The rows are grouped in 3 ways, from coarse to fine. Each group lies inside one group of the grouping before and may be the whole of it. The rows also spread widely along 11 directions, which tell nothing about the answers.
(in the rows, 128 means zero)
Some rows, each with its group in each grouping after it:
[122 144 172  90  79 202  93 123 150 113 147 121 196 112 140 156 117 159
 129 121 145  91  78 144 155  88 165 132 126] => Z_98 Z_115 Z_580
[112 118 117 131 105 127  93 151 128 100 136 103 109 158 100 134  97 107
 154 165 145 122 161 153  91 132 140 112 149] => Z_142 Z_389 Z_954
[126 160 119 109  91 220 111 108 205 151 114  39 152 201  70 126 131  87
 186 115 159 133 145 156 166  67  99  82 115] => Z_142 Z_389 Z_108
[ 97 146 159 115 117 156 116  70 199 148 136 117 174 121 121 101 154 134
 138 106 139 105 190 155 142 115 111  99 140] => Z_356 Z_524 Z_93
[111 145 142 129 111 112  81 124 169 140 105 108 114 121 140  91 170 102
 138 113 148 177 154 173  98 114 133  82 158] => Z_942 Z_431 Z_118
[117 137 194 124  75 134 107 126 150 109 138 101  82  89 165 119 166 175
 122 117 138 133 133 150 189 121 152  99 167] => Z_356 Z_557 Z_743
[119 145 135 108  95 156  89 148 152 116 133 107 136 140 112 138 135 145
 118 137 162 151 146 144 135 100 143 105 165] => Z_98 Z_242 Z_955
[139 145 155  94  86 134 111 154 152 136 123 129  99 124 142 131 163 136
 117 113 161 178  85 163 128 124 199  64 101] => Z_356 Z_557 Z_738
[116 127 105 134 130 116 165 128 130 138 156 150  90 155 116 147 131 132
 136 126 111 124 109 155 146 103 169  92 101] => Z_942 Z_957 Z_427
[124 128 168 124 114 166 101 130 139 108 169 107 203 114  83 176 129 144
  98 204 147  82 148 113 155 120 143 122 117] => Z_356 Z_804 Z_418
[118 129 141  68  81 170 115 126 135 132 174 114 179 148 117 168 116 156
 125 166 157 106 116 135 128  96 144 106 107] => Z_942 Z_414 Z_697
[115 166 132 117 125 157  97 111 139 115 143 140 146 122 117 142 140 128
 113 100 130 132 128 157 158  72 152  99 140] => Z_942 Z_431 Z_604
[134 138 143 117  68 190 126 144 165 123 136  58  92 169 101 142 124 156
 156 125 158 115 100 148 169  97 133 111 130] => Z_942 Z_431 Z_348
[135 129 150 144  99 143 109 148 161 119 119  91 115 135 110 133 136 132
 136 145 124 117 125 154 149 121 157  98 125] => Z_560 Z_54 Z_672
[118 121 189  82  65 119  28 160 127  92 126  89 126 103 151 125 149 139
 102 200 172 179 185 134 107 128 139  86 187] => Z_98 Z_81 Z_656
[140 116 159 169 115 111 172 161 196 137 150 116  65 128 103 136 195 206
 100 133 157 134 121 130 166 180 188 111 136] => Z_356 Z_252 Z_881
[128 131 127 120 119 129 119 134 138 110 139 130  78 145 110 134 145 121
 124 135 132 143 146 152 149 122 171  73 123] => Z_142 Z_506 Z_383
[137 109 124 154 139 127 119 165 145 129 142 121 178 137  84 154 138 104
 121 187 131 100  91 145 102 139 172 124  96] => Z_942 Z_414 Z_886
[ 99 137 136 113 113 150 121 105 158 126 141 140 143 131 128 126 132 144
 128 107 127 119 151 149 140 100 143 105 136] => Z_98 Z_115 Z_612
[ 85 136 134 160 134 104 139 138 134 157 161 180 194  98 153 143 132 135
 144 114 122 133  76 170  97 125 151 143 139] => Z_356 Z_804 Z_602
[116 151 121 159 122 146 118 150 162 124 129 112 120 135 104 135 124 145
 130 103 145 129 127 154 142 112 142 126 155] => Z_356 Z_557 Z_685
[101 145 117 121 134 149 107 113 144 116 156 166 175 122 116 138  89 158
 124  99 142  76 130 155  89 111 151 149 152] => Z_942 Z_181 Z_420
[ 96 155 168  78  49 181  78 101 162 150 134  79 197 126 169 120 110 124
 182 120 145 135 129 173 134  66  93 111 155] => Z_560 Z_54 Z_834
[112 167 127  92 144 160  61 116 134  90 141 183 196 101 109 151 112 152
  69 107 155 118 160 139  97  98 182 117 156] => Z_98 Z_115 Z_147
[ 99 128 119 149 115 128 140 118 145 156 134 111 155 158 116 128 122  83
 172 155  94 127 140 161 142  80 109  97 113] => Z_560 Z_172 Z_33
[133 114 172 111  91 120  71 169 108  64 128 109  52 107 128 137 136 163
  92 166 145 137 151 130 157 129 183  89 165] => Z_98 Z_81 Z_642
[116 111 157 130 116 130 127 127 138 134 140 133 157 127 141 133 160 103
 138 163 101 122 106 148 145 109 159  95 101] => Z_98 Z_818 Z_538
[130 134 156 108 109 136 113 117 152 111 135 122  95 132 103 140 157 143
  98 148 127 130 174 132 173 109 171  60 122] => Z_560 Z_841 Z_310
[101 138 128 116  95 144 123 151 110 128 177 151 169 123 145 164 103 163
 137 126 143 119  66 161 122  96 153 147 145] => Z_942 Z_414 Z_886
[113 155 155  96  93 172  93 112 132  95 160 136 163 106 125 155 105 183
  96 117 141 100 153 138 165  82 152 122 167] => Z_560 Z_172 Z_33
[127 153 132 166 129 141  72 171 140  90 133 128 166 102  91 153 107 159
  91 134 149 119 135 143 119 116 162 153 188] => Z_560 Z_172 Z_33
[114 124 151 123 126 156 140 100 166 143 142 142 176 133 133 128 153 119
 141 128 102  99 112 149 150 102 154 101  95] => Z_98 Z_818 Z_538
[109 136 163 120  73 154 113 136 165 148 145  85 156 130 131 131 146 142
 151 148 160 145 119 149 140 113 120 108 136] => Z_356 Z_804 Z_418
[104 139 127 157 126 135 126 131 118 147 147 135 180 130 133 152 128  84
 166 137  97 124  59 173 140  74 135 125 115] => Z_942 Z_431 Z_118
[119 133 155 118  86 151  90 145 146 104 155 103 128 121 117 143 124 184
 113 141 169 117 140 139 124 127 140 136 176] => Z_942 Z_431 Z_348
[121 163 151 140 105 188 102 103 159  91  97  78  75 126 122 104 120 120
 150  65 117  99 131 169 213  65 136  92 149] => Z_356 Z_557 Z_685
[117 139 129 149 137 116  83 148 170 128 121 125 155 112 111 111 152 125
 111 125 158 145 141 164  81 138 150 122 162] => Z_942 Z_414 Z_886
[113 132 163 102  95 132  88 100 169 122 108  98 117 123 137  85 145 108
 137 130 144 133 183 162 107 122 138  64 138] => Z_356 Z_252 Z_881
[ 93 121 149 141 107 158 137 103 171 130 143 100 135 141 124 123 139 141
 158 137 107  93 157 143 183  95 103 124 142] => Z_98 Z_115 Z_580
[117 134 160 159 115 126 102 135 148 118 110 103 122 105 135 113 145 100
 149 126 115 127 116 169 147 111 143 107 141] => Z_356 Z_557 Z_738
[110 126 125 131 101 109  86 188 110 118 152 117 144 141 112 164 134 126
 114 201 152 178 148 137 110 112 138 112 170] => Z_98 Z_242 Z_955
[136 121 120 129 145 121  90 157 103  59 123 175 103 118  94 147 101 128
  78 146 124  91 132 145 100 137 224  99 126] => Z_98 Z_242 Z_955
[ 99 141 135 165 132 112  90 146 139 106 161 126 126 109 117 141 146 156
 115 142 144 154 184 144 149 122 121 136 211] => Z_142 Z_506 Z_383
[ 90 155 148  22  58 167 123  89 105 131 173 147 128 144 161 150 103 155
 132 118 151 148 145 149 151  66 142  49 108] => Z_356 Z_804 Z_602

New rows. What belongs after each?
[104 138 151  96  89 172  87 107 185 102 128  95 108 137 116 108 125 181
 120 112 164 113 208 135 138 115 120 110 178] => Z_98 Z_115 Z_580
[ 94 173 151  91  61 179  51 122 140 106 124  67 121 120 159 105 113 142
 153  84 168 161 147 178 154  51  91 111 214] => Z_942 Z_414 Z_886
[ 98 120 163  74  86 108 130 111 106 140 164 179 129 113 184 141 168 133
 121 149 114 162 120 153 150  95 174  59 113] => Z_98 Z_242 Z_955
[128 156 129 133 105 160  87 147 142 100 117  86 119 144  90 139 112 123
 121 136 138 135 157 146 163  74 136  98 153] => Z_560 Z_172 Z_33
[112 122 155 149  97 115 126 147 165 160 154 123 174 115 136 140 158 152
 133 160 136 147 121 146 124 129 138 130 148] => Z_560 Z_172 Z_33
[108 129 103 187 176  89 118 138 176 117 103 152  92 128  93  96 163 112
 108 110 118 145 183 162 105 141 160 103 162] => Z_98 Z_242 Z_955
[127 119 163 109  90 126 129 117 158 122 145  99  68 136 121 126 180 152
 114 158 132 132 167 132 178 122 151  67 121] => Z_942 Z_431 Z_604
[118 139 136 109 109 146  99 139 151 116 138 147 146 121 124 136 134 156
 109 118 157 132 130 150 115 118 171 111 154] => Z_98 Z_242 Z_955
[104 119 158 138 105  99  85 138 150 123 129 118 138  98 143 110 142 128
 124 154 145 136 170 152  92 148 135 115 165] => Z_356 Z_557 Z_685
[120 151 131 126 116 174  85 115 163  80 113  80  84 140  90 107 117 143
 124  98 145  98 178 155 165  91 129 102 167] => Z_942 Z_414 Z_886
[134 120 156 150 100 149  87 152 160 116  94  82 138 125 123 111 143  83
 156 151 127 122  98 165 128 113 151 106 134] => Z_98 Z_242 Z_955
[130 161 142 134 119 156  55 157 119  89 126 143 191  94 118 154  92 128
 107 118 133 110  90 167 107  99 187 134 151] => Z_560 Z_54 Z_672
[ 94 143 163 138 102 108 124 145 156 149 180 138 153 101 147 145 168 198
 109 135 164 168 146 141 132 133 134 134 192] => Z_356 Z_252 Z_881
[122 112 133 118  94 125 111 125 164 144 119  89 125 147 126 106 132  94
 163 158 136 127 140 163  91 123 134  90 116] => Z_942 Z_957 Z_427
[106 125 159 136  88 144 118 121 165 133 142  78 127 130 126 126 142 142
 149 153 138 115 165 141 165 112 105 111 149] => Z_356 Z_557 Z_685
[124 149 166 134  97 155  63 141 127  87 111  98 137  92 139 126 114 117
 130 118 136 112 109 163 145  96 156 117 159] => Z_356 Z_557 Z_685
[110 142 151 103  78 169 100 118 156 126 145  93 162 140 124 142 110 149
 145 142 137 109 157 150 146  92 117 111 142] => Z_560 Z_54 Z_672
[122 179 133 151 142 172  88 130 137  99 115 106 146 122  91 145 130  95
 120 106 118 130 127 160 198  52 144  97 138] => Z_356 Z_557 Z_738
[114 135 151 139  94 170 129 139 154 136 162  70 150 143 107 156 150 148
 145 162 135 114 115 139 199  84 109 128 142] => Z_942 Z_414 Z_886
[115 155 128  94 103 180 127 129 147 127 177 125 169 159  81 176 110 173
 107 142 165 112 149 124 156 103 144 109 125] => Z_356 Z_524 Z_93
[ 72 145 147  89  82 130 110 102 134 147 156 121 142 128 161 124 132 137
 153 134 144 168 176 155 134  86  93  82 160] => Z_356 Z_804 Z_602
[117 134 135 118 109 143  91 124 157 113 133 109 148 140  94 135 112 130
 120 160 133 109 190 143 118 117 135  99 135] => Z_560 Z_54 Z_672
[108 158 106 142 126 163 151 125 201 155 152 120 121 166  79 135 145 187
 130  77 165 135 144 147 142 111 124 131 155] => Z_942 Z_431 Z_348
[117 151 120 109  96 178 134 119 160 134 146 119 153 158 102 147  99 152
 138 110 138 106 128 148 148  82 138 112 124] => Z_560 Z_172 Z_33
[110 142 167 120  93 180 111  85 161 103 136 115 156 103 137 119 105 160
 142  97 115  63 143 156 170  87 132 132 157] => Z_560 Z_172 Z_33
[112 140 135 166 156 106  95 149 155 105 119 166 122  97 119 123 161 140
  90 108 123 143 137 154 121 130 184 119 161] => Z_98 Z_115 Z_580
[106 144 110 123 127 138  95 154 139 123 140 147 164 144 104 150 114 130
 116 139 145 146 137 147  98 104 151 119 142] => Z_98 Z_115 Z_580
[114 145 140 133  94 150 101 145 150 115 132 104 117 125 125 132 114 152
 135 111 154 127 126 156 138 111 141 122 160] => Z_356 Z_557 Z_685
[111 133 159 123  89 149  96 142 148 118 137 116 147 118 158 124 135 149
 141 121 140 135 106 157 125 108 143 130 165] => Z_98 Z_818 Z_538
[ 97 144 113 136 119 140 125 123 127 148 159 136 180 138 134 147 107 113
 162 125 118 120  97 168 122  72 124 134 140] => Z_942 Z_957 Z_427
[104 149 136 174 118 120 120 160 150 139 150 112 140 126 117 153 153 151
 131 140 120 158 133 152 170 101 126 127 167] => Z_560 Z_54 Z_672
[126 128 147 139 104 131 108 151 158 120 128 100 101 123 130 124 157 142
 130 126 142 133 107 163 141 122 157 107 145] => Z_942 Z_414 Z_697
[110 132 156 137 111 136 109 134 163 123 141 134 138 110 146 122 155 165
 122 112 138 133 126 150 135 122 151 128 167] => Z_98 Z_818 Z_538
[102 159 122 135 117 162  86 154 144 138 167 115 247 136  91 184  95 140
 130 167 149 127 133 140 118  86 113 161 163] => Z_560 Z_54 Z_834
[140 156 132  69  84 207  97 112 158 129 134 101 181 154 108 147  98 121
 141 117 161  98  94 154 117  76 158  96  95] => Z_942 Z_957 Z_427
[100 142 149  75  87 150 124  95 149 115 156 128  92 136 127 123 131 173
 112 119 154 130 192 140 154 108 141  68 130] => Z_356 Z_804 Z_418
[116 145 155 126  88 160  77 116 185 135 121  59 148 125 128 106 145 128
 151 130 157 137 165 157 133  94  98 113 178] => Z_942 Z_957 Z_427
[128 127 149  97 108 146  95 135 151 117 165 136 174 126 100 163 143 151
  99 169 168 123 149 126 112 140 177 103 131] => Z_142 Z_389 Z_108
[129 105 130 124 111 159 134 135 134  83 175 124 107 149  84 164  85 175
 124 168 139  49 157 124 142 148 162 131 130] => Z_142 Z_506 Z_383
[142 128 125 172 143 128 111 168 149 115 120 102 111 146  69 146 155 100
 116 162 130 133 113 145 136 122 169 101 116] => Z_942 Z_431 Z_348
[101 142 149 132 102 133 109 131 116 117 149 133 149 108 152 135 114 132
 141 122 127 123 105 166 132  98 149 121 157] => Z_356 Z_252 Z_881
[ 99 133 152 124  81 136 105 125  97 114 152 124 141 103 182 136  96 124
 168 124 109 108  75 177 138  74 135 135 158] => Z_942 Z_957 Z_427
[101 156 111 104  90 143 111 140 116 137 157 120 130 152 139 152 105 134
 151 120 145 163 112 165 131  62 125 110 155] => Z_942 Z_957 Z_427
[105 150 167  49  41 214  73 102 123 115 142  80 182 142 153 142  97 115
 163 144 143 118 130 154 171  37 106  88 143] => Z_98 Z_242 Z_955
[131 181 112  73  94 188 126 139 141 131 148 128 126 172  97 164 111 149
 117  90 171 159  92 152 150  71 179  71 106] => Z_356 Z_252 Z_881
[133 146 153 159 124 146 115 148 182 146 123  94 153 127  96 141 180 119
 121 141 142 143 118 142 166 115 153 100 118] => Z_356 Z_557 Z_685
[115 150 149 142  77 139 120 156 153 118 136 121  82 112 156 129 129 197
 137  71 143 146  96 172 152 119 163 131 180] => Z_560 Z_54 Z_672
[ 91 109 199  30  76 137  82  37 117 106 167 135 163 106 167 119 152 105
 128 195 116 100 239 132 147  98 131  39 114] => Z_142 Z_389 Z_954
[ 83 145 144 171 129 112 143 110 183 194 145 108 172 130 136 124 203 101
 160 139 113 180 156 155 180  88  86  98 140] => Z_356 Z_557 Z_685
[122 130 148 102  98 152 122 123 146 109 147 116 123 139 109 136 112 153
 124 142 147  99 146 139 129 123 161  95 125] => Z_356 Z_252 Z_881
[ 85 130 121 172 141 116 113 135 157 144 136 127 174 135 126 118 139 109
 154 138 112 142 151 159 110 107 104 141 171] => Z_98 Z_818 Z_538
[128 143 148 134 109 159 106 120 171 117 112 108 108 124 123 107 141 130
 139  87 138 115 105 169 134 110 161 108 135] => Z_942 Z_431 Z_348
[106 120 206 140 134 138  82  67 143 103 156 134 200  57 154 123 174 112
 123 165  90  72 175 143 186 111 132 114 156] => Z_142 Z_506 Z_383
[123 133 135 140 162 121  85 130 109  70 159 178 146  95  99 157 116 136
  80 152 121  89 169 138 128 133 189 119 154] => Z_142 Z_506 Z_383
[104 123 159 105  94 127  90 122 142 118 150 129 162 105 139 130 119 150
 118 157 152 108 166 141  99 137 141 117 150] => Z_356 Z_557 Z_685
[115 139 162  99  96 161  95 114 146 101 148 113 143 115 109 139 124 159
 106 148 156 104 165 133 144 118 147 100 138] => Z_356 Z_804 Z_418
[102 145 147 174 127 124  98 126 174 142 119 103 147 107 137 104 166 109
 154 110 125 142 127 169 143  99 116 126 170] => Z_942 Z_181 Z_420
[ 97 158 112 153 128 168 145 118 169 164 154 144 213 147 109 152  99 129
 171  87 114 104  82 168 135  74 124 153 136] => Z_560 Z_841 Z_310
[121 138 150  99  87 165 108 118 148 132 161 116 178 122 136 150 117 154
 137 136 149 103 106 148 129  97 143 128 135] => Z_942 Z_957 Z_427
[114 149 139 116 119 179 105 115 213 150 141 105 201 149  97 127 158 157
 124 123 166 130 171 131 121 115 117 123 147] => Z_98 Z_818 Z_538
[ 91 151 166 107 106 160  93  75 189 151 141 105 210 112 133 112 150 130
 139 126 147 117 196 147 137  96  92 109 154] => Z_356 Z_557 Z_685
[ 84 134 180  65  45 143 141 101 163 203 182 125 199 126 188 136 171 154
 165 142 158 171 112 154 139 104 108  92 122] => Z_356 Z_524 Z_93
[120 132 157 172 149 124 100 124 136 116 130 158 171  80 145 124 153  89
 141 117  96 108  80 178 138 118 178 125 136] => Z_142 Z_506 Z_383
